There are 10 hidden switches. A switch that is on adds its own fixed numbers to the row, and there is some noise. The rows also spread widely along 14 directions, which tell nothing about the answers.
Known rows, each followed by its switches (1 for on, 0 for off):
[-20  -6  -8  32  -1  13  -1 -37 -15  17  16  -3 -10  -4  -3  14 -19  15
  18 -32 -22   1 -11 -11  -1 -30  -5  16  -3   6  10   9  -8 -36 -13  -4
  21  15  16 -44  -4] : 1 0 1 1 0 0 0 1 0 0
[  9   8 -18 -43   8 -17  10  -3  42 -16  26  24   7 -20   6  -3   6  -7
  -8   1   5  19 -37 -12  35   3  -8 -23 -29  20 -14 -16  22  21  -5  -6
 -19  -9  -7 -24 -39] : 1 0 0 1 0 0 0 1 1 1
[ -3 -16   1 -10   4 -14   6 -29  34  13  12 -21  11  19 -16  -3  -5 -11
 -26   0   4  -7   2  11  31  -8 -10   3 -14 -13  -9  -8  13  24  -8  -7
   4 -24 -17  -3 -17] : 0 1 0 0 1 0 0 0 0 0
[ -9 -12   2  -2 -13 -13  -6 -24  23   3 -10  -2   5  14   1   6  -6   9
 -17 -28 -11 -34 -10   6  40 -23 -19  -3 -16  22   4   0  13  14  10 -11
  -5   2 -27   0  -6] : 0 0 0 1 0 1 0 0 1 0
[  1 -14  14  11   1   3  25  24 -33   2  -5  -3 -15  34   0  11  10  -9
   7   1 -14  -1  -2 -17 -20  -6   3 -23  29 -50  11  -2   6 -20  13   7
  22  11   2  15 -10] : 1 0 0 1 0 0 0 0 0 0
[ 11 -10   2 -13 -11 -20  17  25  -1   0 -10   4  -3  16  10   2   9  -7
 -14  19  10   8   6  -5  11  13  12 -19  14 -13   6  -9  18   9   5   1
  15   2 -27  22 -19] : 1 0 1 0 0 0 0 0 0 1
[-27 -10  -8  15   7  -8   4 -62   8   0  13  -7  -4  -2  -3  -2 -13   1
  -3 -31  -8  -6 -21  -5  28 -22 -17  16   1  30  -7  -5   6 -12  13   0
   9  14 -28 -14 -31] : 1 1 1 0 0 0 0 1 0 0
[  0  -4  18  -7   1  14  12 -12  -6  -4   4  12   0  17  15 -20   3  -4
 -12   7 -12  -7   1   3   9   5  -8  -3   5 -13  -2  -4   3 -19  13  -8
   2  26 -12 -10 -18] : 1 0 0 0 0 0 1 0 0 0
[  8 -20  13   7 -36  14 -12   4 -32 -13   9 -15   6   1  31  19 -38  18
 -13  -6   9 -31  26   9  -2   8   8  -6   3 -47   1  -1 -16  10 -23 -22
  30 -13  13   4   5] : 0 0 0 0 0 1 0 1 0 0
[ -4   9 -22  19   1  -9  -1 -27  15  21  21   4  -3 -22   0   4   8   0
  -8 -17   6 -13   0   6   9   1   2  10 -21  31  10  12  25  34   7   8
 -10   4 -30  10   1] : 1 0 0 0 0 0 0 1 0 1
[  3 -11  11  -9 -31   7   0  11  -4 -10  -4   1  19  25  -6   9 -23  -5
   1   4   8 -20  23  -2   4   1   6  -1   0 -38   8  -2 -11   1 -18 -17
  11 -12  22 -18  12] : 1 1 1 1 1 0 0 0 0 1
[-15 -19  -9  21 -24 -20   3 -48   7  15 -18 -22  14   9  -6   5 -19   9
 -27 -41  -1 -33   2  20  29 -24 -14  -2 -10  21  13   4   8  33  19   5
  10  -5 -31  14  -7] : 1 1 0 1 0 0 1 0 1 0
[  5  -8 -12   1 -12  -3  18   2 -24  -3   4   4   5  -7   0   7  -3  -3
   5  -1   8  12 -18  -6 -16  -3   6 -18   6 -20   2  -5   9   4   4   3
  10   5  15 -19 -14] : 1 1 0 1 0 0 0 1 0 0
[ 10  -5 -13  -6  -9 -20   6  -5  22  13   7   5  -1   3 -17  11   4 -13
   4  -3  14  -1 -15  -6  26  -9   3   0 -14  15  11  -1  29  13  -9 -11
  -1   7 -15 -20  -5] : 0 0 1 1 0 1 0 1 0 1
[-10   3 -12  17  -9  10   4 -20 -17  -6  19   2  12 -15 -18   8  -7  -3
  10 -21   4 -15 -12   2 -13 -15 -11   2  -7 -16   6  -5   9  22   6   1
  -7  -5  14  -4  -2] : 0 1 0 0 1 1 0 1 0 0
[-26  12  -4   1   4   6   3  -7   7 -23  30  12  -3  -5  10  13 -32  14
  -6 -22 -12   7  -6 -18   4  -9   2 -12   2 -29   4 -10 -15 -10 -14  -2
  18 -19  10  -5 -24] : 0 1 1 0 1 0 1 0 1 0
[-10 -25   5   2 -11 -23   3 -31 -13  -1  -7 -14   8   4 -16  -1 -10  -9
  17  13  13  14 -11  -8  26  -9 -14  14  24   2 -14 -26   0 -20  -4 -10
  21  17  -7 -11 -33] : 1 1 0 1 0 0 0 0 0 0
[-14  -1  10  -6  -3  -3   3  -6  -3  -4   7  23  -7  10  -9  -1  -6  -9
  24  19  -4  14  -4 -24  20   0  -1  14  19   1  -4 -14   1 -43 -10 -18
  12  37 -16 -25 -31] : 1 0 1 1 1 0 0 0 0 1
[  0   3  16   2   2  -1  -9 -16  15 -22  14   5   6   7  23 -17  -1  -2
  15   7   9  -5  12 -26  10  11   4  21  16  -2  -2   4  -7 -18 -12  -3
   8  -4   9   5  12] : 0 1 0 1 0 0 0 0 0 1
[ 18  -9  -5 -18 -33 -18  17 -14 -30 -18  -6   9  31  -8 -13 -10  16 -34
   6  -3  30 -12 -33   2 -10   5 -15 -14  -1   5  -7 -24  24  39  22   0
 -13  20  11  -8 -19] : 1 1 1 1 1 0 0 1 1 0
[  1 -24  22   0 -10   3   9 -30  -5 -10 -21 -10  12  27  32 -26  -2  10
 -23  -8 -13 -16   0   1  19 -13 -14  -2   9   0  -4   2   8  -8  20  -1
  12   4 -14   0 -18] : 1 1 0 0 1 1 0 0 0 0
[  9  -3   9 -16  -1 -15  -6 -30  42  -4   7  -4  15   5  -5 -18   5  -6
  -1  11  16   3   3   0  51   3 -16  16 -14  21  -8 -14   7  10 -15  -7
  -5 -14  -2  -6 -11] : 1 1 0 0 1 0 1 0 0 1
[ 19   3  -4 -10 -12  -2  12 -19   7  13  21  15  13   0  -5 -23  15 -35
   5  17  26   4 -15 -15 -17  15  16  14  -3   6   3   9  19  -3  -4 -12
 -15  32  21 -51  12] : 0 1 0 1 0 0 0 0 1 1
[ 22  12 -18 -13  14  -8  24   0  34  -4   4  12  19  -9  20 -34  36   0
 -21   2   4  29 -23  -2 -11   4   8 -20 -18  22   7   6  35  32  22  32
 -15 -27  10  -6  -2] : 1 1 1 0 0 0 0 1 0 0
[  8  -8   9   8 -22  -6 -12  27 -18   9  -5   7 -31   9  17  31  -2  24
   9  14   2  -1   5 -16  23   1   5  -5  13 -14  11  -3  -3 -38 -28 -18
  40  10   1  -9   4] : 0 1 1 0 0 0 0 1 0 0
[  6  -9 -18  -9 -15 -10  31 -27  -6   1   4   2  18   3   2  -6  -7 -24
 -20 -17  18  -4 -16   2  -5   2  13 -15  -4   6   6   6  21  28  20   0
 -10  20 -13 -23 -11] : 1 1 0 1 0 0 1 0 0 1
[  8 -16  19  -7   1  -9   1  24  11  10   1 -13 -16  28  -1  18   4  12
  -8  11 -13  -3   6  -5  37 -13 -13 -17  -5 -36   0 -13  10  -5 -19 -10
  22 -23  -6  13 -21] : 1 0 0 0 1 1 0 0 0 0
[  4  -6  12  -1 -21   6  14   7 -10  -8  12   5  19  20   3 -14 -20 -16
  -2  12  11  -8  20 -14 -23  12  21   0  14 -53  10   4   1   0  -4 -10
  14   3  18 -13  -5] : 1 1 1 1 0 1 0 0 1 1
[ 22 -13   0  -2 -37   4   9   6 -42   6 -11   5  15  -2  15  -1   1  -8
  10  10  13  -1  -1  -1 -17   8   9  -3   5  -5   8   0   5  -6  -7 -11
   8  28  25 -31   9] : 1 0 1 1 0 0 0 0 0 1

New rows. What belongs after each?
[ 14 -14  14   5 -21 -24   0  -3 -21  -5 -11 -10  -3   2  13  -1   6   4
  10  -1  13   2 -13 -10  21  -4 -13  -5  14   7   5 -21   7  -3  -6  -1
  22   8   8  15 -15] : 1 0 1 0 0 1 1 0 1 0
[-10  -7  13   4 -35   6   6 -31 -14 -12  -7  11  27  19 -11 -17 -26 -19
   3  -7  12 -28  15   2  -1   2   1  17  12  -8  10  -1  -7  -5   9 -15
   5  30   0 -22  -3] : 1 1 1 1 1 0 1 0 1 1
[  9 -13 -23  -3 -31 -17   9  -2   8  28 -17  -6  14   4 -10  19  -2   8
 -26 -20   3 -13 -14  16   9 -21   2 -24 -29   9  16   6  22  38   2   1
  -2 -13   1 -22   6] : 1 1 0 1 1 0 0 0 1 0
[ 18  -5  -4 -17 -20   7   0  17  -4   4  -9  10  11   1  -2  11   6   8
   9  12  -3   7 -11   0  17 -12 -11 -13 -18 -13   7  -6   2  -7 -23 -13
   0 -12  39 -38   5] : 0 1 0 1 1 0 0 0 0 1
[ -3  -4   6   9 -18  -3   0 -12 -45   1   6  10  -4  -4 -23  13  17 -27
  30   5  17 -23 -10  -7   4   3 -23  12  14  -9  -1 -20  11   2   7 -14
  -6  36  -5  15  -9] : 0 1 0 0 1 0 0 0 0 1
[ -3  -7   8 -11  -1 -14   7  15  39  -8 -24   2  14  35 -11  -7   7   4
  -6   2  -9   2   6   2  23 -12  -4  -8   2  -3  10  -8   6   3   7  11
   5 -25  -5   8   5] : 1 0 1 1 0 0 0 0 0 0
[ 14  -1 -12  -4 -18  -6  11 -19 -27  -1  31   8  14 -22 -13   2   3 -39
  15   2  33  -6 -14  -5 -20  17   6   7  -2  -3  -3  -8  20  26  -4 -13
  -8  29   2 -18  -6] : 0 0 1 1 0 0 0 1 0 1
[ 17 -11   6 -35 -14 -19   9  32  26   0 -21  14   5  26 -21   4   3  -4
   9  41  12  26  -5  -6  48   0  -3 -14   2 -15   3 -22   5 -22 -19 -17
  11   0  10 -31 -18] : 1 1 0 1 0 0 1 0 0 1
[-14  -5   1  16  -5  -9 -12 -25   3   4   4  -5  -7  -1  -1  10  -2   9
  10 -11   2 -11  -3  -7  22 -12 -11  17   6  14   2  -5  -3 -12  -7  -3
   9   1  -4   3   8] : 0 1 0 0 0 0 0 0 0 0
[ 19  -4  -1  -8 -15 -11  -6  26  12   9 -11   6   0  -3   4   6  12  12
   1  27   9   8  10   9  29   8  -2  -7  -9  -2   6 -10  12   9 -14  -5
  12 -14  -2   9  -5] : 1 0 0 0 0 0 0 1 0 1
[-14   3   4  -9   4 -12  10 -14  23  -9  17   8  10  14 -36  -2   0 -25
  20  -8   4  -1 -18 -16  14 -15 -13   7   0  -7   4 -17  10   4  -1  -3
 -11   0   7  -8 -17] : 1 0 1 0 1 1 0 0 1 1
[-14 -15   7  15  -7   3   8  -6 -18  -5 -15  -7  -9  23  -3  17 -17  12
  19 -16 -13  13 -12  -9   5 -27  -4  -5  29 -19  15  -9 -22 -46  -8   0
  30   3  24 -18   0] : 0 0 0 0 0 0 1 0 0 0
[ -9 -10   8  -7 -22  17   2  -2  -9 -20 -31  15  23  18   7  -3 -13  17
   7 -14 -26 -13   0   7  17 -24 -19  -7  -2  -4  10  -6 -13 -15   7  -3
   4  -5  18 -20  -3] : 1 0 1 1 1 0 0 0 0 1
[ 17 -14  -4  12 -22  -4  16   7  -5  13 -35  -4  12  13  49 -20  -2  30
 -37   0 -12   1  20   7   5  -4  17 -19  -1   2  23  24  21  13  17  13
  25 -12 -20   7  -6] : 1 1 1 1 0 1 0 0 0 1
[  4   4  -9 -15   3  24  18 -24  18  -6  24  16  16   2  -2 -14 -13  -7
  -4  -7  -4  15 -19  -1   1 -11   1  -5 -21 -15   5   5  -2  -9 -11  -9
  -6  -5  35 -63  -8] : 0 1 0 0 1 0 1 1 0 1
[ -7   0   6   5  -3  -2   5 -21   2 -10   3  11  -2  14   6   0   8  -7
  -6 -28  -8 -31  -9  -6   9  -6  -9  -4  -4  17   3   3  18  11  22   3
  -6  17 -31   9  -6] : 1 0 1 1 1 0 0 1 0 0
[ -1   1  -1 -19  -5 -20   2   9  20 -10  12  15 -12   7   7  18   2  -7
  -7  -5  10   0 -22 -21  14   3   8 -15   5   7  -3  -9  10  -1  -9  -7
   0   7 -12  -7  -5] : 0 0 0 0 1 0 0 0 1 0
[  2   9 -20   4 -14   1   6  10   4  -4  -3  16  12  -5 -16  11   3   0
  25 -13  10  10 -22  -8 -25 -12  13  -6  -3   9  18   4   2   2  -2  13
 -11   0  43 -37  35] : 1 0 0 1 0 0 0 1 0 0
[ -4  -4  18   0   5   9  13   5   6 -20 -14   4  20  35  -4 -24  12  -8
   6   0 -15  -3   5  -2  -8  -8 -10  -2  18 -27   8  -6  -1  -7  18  13
   3 -13  15  11   5] : 0 0 1 1 0 0 0 0 0 0
[  5   1   9  -7  -4  -8   3 -35  20 -12   7  11   6   9  26 -27   1  -9
  -7  -1  14 -10   2 -15  24  14   5  14   4  31  -2   9  10  -7   8  -5
  -5  25 -22 -13   0] : 1 1 0 1 0 0 1 0 0 1
[  1   6  20 -10   5 -19   2  -4  25 -28   3  15   2  19  -2 -19  16 -20
  20  18  21  -3   7 -25  28  19  -5  12  22   5  -3 -14   8  -6   8   2
  -3  10 -16  26  -5] : 1 1 0 1 0 0 1 0 0 1
[-22   3  10  -3 -10   1   1   1 -22 -28   6  26 -10   9   2  17  -6  -6
  22 -23  -9 -21 -24 -27  -1  -8 -11  -6  20  -7   2 -12  -9 -30   8 -11
   2  32   1  -6  -6] : 0 0 1 1 0 0 0 0 1 0
[ -8   5   6 -11   9  10   0 -46   7 -18  41  13   2 -15   2 -13 -15  -7
  12   0   0  10 -15 -16  37   0 -22  17 -11   4 -18 -19  -3 -22 -18 -20
   4  14   0 -33 -48] : 1 1 1 0 1 0 1 1 0 1
[ -7   4   9  -4  12   1   8 -17   0 -13  30   5   2  -4  15 -13  -1  -8
   3   1  -6  10  -6 -20   0   6  -6  -1   8 -17 -10 -11   0  -6  -4   0
   8  -2   3   7 -33] : 1 0 0 0 1 0 0 0 1 1
[ -7   2  -2  52  -3  20  -1 -26 -16  43   0   0  -7  -7  18 -21   4  30
 -12  -9 -32   0  16  12 -14 -14   0  16  -5   5  24  23   8 -17  10  13
  29  10  -6  -5  -6] : 1 0 1 0 0 0 0 1 1 0
[-11   0  12 -10  -8   0  -2 -21   8 -15  -1  11  10   8 -27  -2  -2  -1
  20 -12 -12 -15 -18  -1  49 -27 -46   4 -17  -3   3 -28  -1  -4  -1 -12
  -7  -5  15  -5 -30] : 1 1 1 0 1 1 1 0 1 1
[  8 -12  -3 -17 -19 -10   5   9   7   3 -12   2  15   1   2   0  -9  12
  -6  18  -2  18  -2   0  28  -8  -7 -15  -9 -15  -1 -14   2   2 -17  -8
  16 -19  15 -18 -28] : 1 1 0 1 1 0 0 0 1 1
[  8 -11  -3  15  -3  -4  25 -40  20  20 -13  -9  17  31   1 -32   2 -11
 -11 -13   0  15  -1  -5  -4 -17  17  10   2  17  22  25  15  -9  10  15
  10   5   6 -40   9] : 1 1 1 1 1 0 1 0 0 1
[-11  -2  -8  15 -17  -9   6 -10   0 -20  -6  -1  15  -4  29  -4 -18  14
 -19 -26   5  -4   3  -2 -21   1  19 -13  16   3  10   7  -1  26  17  23
  16 -16  -7  22   2] : 1 0 0 0 1 0 0 1 1 0
[  9  -6   6  11  -7 -11   4 -20   5   5  -9 -10  -3  23   8   0  22  -4
   2 -28   0 -25  -6  -9  13 -15 -10   4  -5  21  17  13  11   5  10  12
  -2  -4   5   8  26] : 1 1 1 0 0 0 0 0 0 1
[ -6  -4  11  -5   7   4  13  -4 -15 -11  25   4  -1  10 -10   3   1 -22
  15   3  -4  -4  -3 -17   1   2 -11  -3   8 -35  -7 -14   6  -3  -2  -7
   2   8  -1   7 -28] : 1 0 0 1 1 0 0 0 0 1
[-11   7   3  14  -1  14  -5  -2  16  -1   4   7  26   6 -43 -14  -2  -5
  27  20   0  -1  26  11   4  -6 -15  23   0 -38  11  -9  -7   8  -4   2
   3 -26  23   8   6] : 0 1 0 1 0 0 0 1 0 1
[  7  -2 -22  16 -14   7   4  -8 -13   8 -16   4  15 -32  43 -13  -4  40
 -19  -8 -14  19  -3  15  -7  -7   7 -14 -10  22   9  10  10  14  10  17
  16  -9  -2  -9 -12] : 1 0 0 1 0 0 0 1 0 0
[ -8 -13   9   1  -8   2  15  -9   4 -24 -45   3  17  42   9 -10  12   3
  -1 -34 -20 -17 -13   2   6 -28 -16 -15  15  11  21   6  -1  -3  35  21
  -4 -10   6  10  20] : 0 0 0 0 1 0 0 0 0 1
[-12   7 -15 -28  -5 -11   4   4  28 -25  11  23   8  -3 -24  24  -7  -5
  13 -26  -3 -10 -31  -8  32 -17 -21 -19 -24   7   3 -20   4  17  -2  -6
 -17 -13   6 -14 -19] : 1 0 1 1 0 0 0 1 1 1
[  5 -10  22   2  -1  -1   0 -11  -4 -25   1  -1  -2  11  31 -15  -4   9
  17   4   1  16 -10 -27   5  -3   1   6  28  -2  -6  -8  -6 -36  -9   1
  24   3  20 -14 -11] : 1 0 0 0 1 1 0 1 0 0
[  4 -21   0  -2 -35 -12  -3  13   0   3 -24  -8  12  20 -30  24 -16   2
   2   5  16 -12   2  13  21 -17  -4  -7   1 -26  11 -14   4  12 -11 -13
  16 -16  11  -9   5] : 0 1 0 0 1 1 0 1 0 0
[  3 -10 -27  19 -27   1   6 -27 -17  16 -22  -4  27 -20  -1  -4  -5  20
   2 -17  -2  11 -18  18  -4 -26  -6  -1 -16  26  15   5   8  11   7  12
   6  -3  26 -40   4] : 1 1 1 1 0 0 0 1 0 0
[ 17  -2 -15 -13 -34  -1  -3  37  -1  12 -24  10  25  -4 -25  17   9   1
   1  16  13 -11   6  31   9  -1  -6 -14 -21 -12  18 -11   9  39  -6  -6
 -13 -18  21   0  26] : 0 0 0 0 0 0 0 0 0 1
[ 30 -20  14  -1 -13  -1  -1   1   7  19 -16 -12   1  18   9  -6  13  16
   4  10 -13   6  -1   1  39 -21 -18  -3 -20  -1  11   0  15 -12 -22  -8
  22 -17  20 -25 -10] : 1 0 1 1 1 1 0 1 0 1
[-27  -3  -4   8  11 -29  20 -11 -11 -23   7   7 -21  14  -1  19  -1 -20
  20 -21   5  10 -26 -37   2  -6   6  -6  46   6   5 -13   7 -19  18  10
  15  22 -33  27 -23] : 0 0 1 0 0 0 0 0 0 1
[  2   1   5 -13 -14  -6 -13   5   7  -5  -1  17 -13   0   9  16  -2  14
   6   9   4  -9  -1  -5  50   3 -12   0  -6   9   2 -12  -2 -18 -18 -22
   7   9 -10  -6  -5] : 0 1 0 0 0 0 1 0 0 1
[ -6  -1  -1  17 -13   2  -3 -28 -22  -2  14   5   0 -13  20  -1  -7   1
   1 -15   7 -14  -7  -9 -11   1   6  12   9  15   0   5   9   0   3  -7
   0  29 -12 -10   3] : 0 0 0 0 1 1 0 0 0 0
[-13   0  -5  -6   3  11   5  -9  15   1  13  13  10   2  -3  -4 -12   3
  -9  -1 -14  -1   0   4   4  -6   0   0  -8 -12  -2  -1   3  -3  -1  -7
  -3   2  -7 -22 -10] : 0 0 0 1 0 0 0 0 0 0
[  4   2   9   6 -11  19  -5   0   2   8  -2   0  20  13 -16  -3   5   2
  11  -3 -14 -16  15  13   5 -14 -18   9 -20 -19  14  -1  -6   6 -11   0
  -5 -21  34 -10  19] : 1 0 1 0 1 0 0 0 0 1
[ -6  -4   4  -3   1  -1   9 -18  18 -14   8  -4  21  11   5 -17 -10  -7
  -5  -4   1   6   9  -4   3  -1   3   6   6  -7   0  -4  -2   9  -2   7
   6 -19   3   2  -8] : 1 0 1 0 1 0 0 0 0 1
[ -3   2  -6  -9 -21   2 -13  -7   0  -9  13  11  21 -20  -5   8 -16  -1
   5   7  11 -13  10   8  17   7  -7   8 -14  -2  -7 -13  -1  23 -18 -18
  -7  -3  -2  -4  -4] : 0 0 0 1 1 0 0 0 0 1
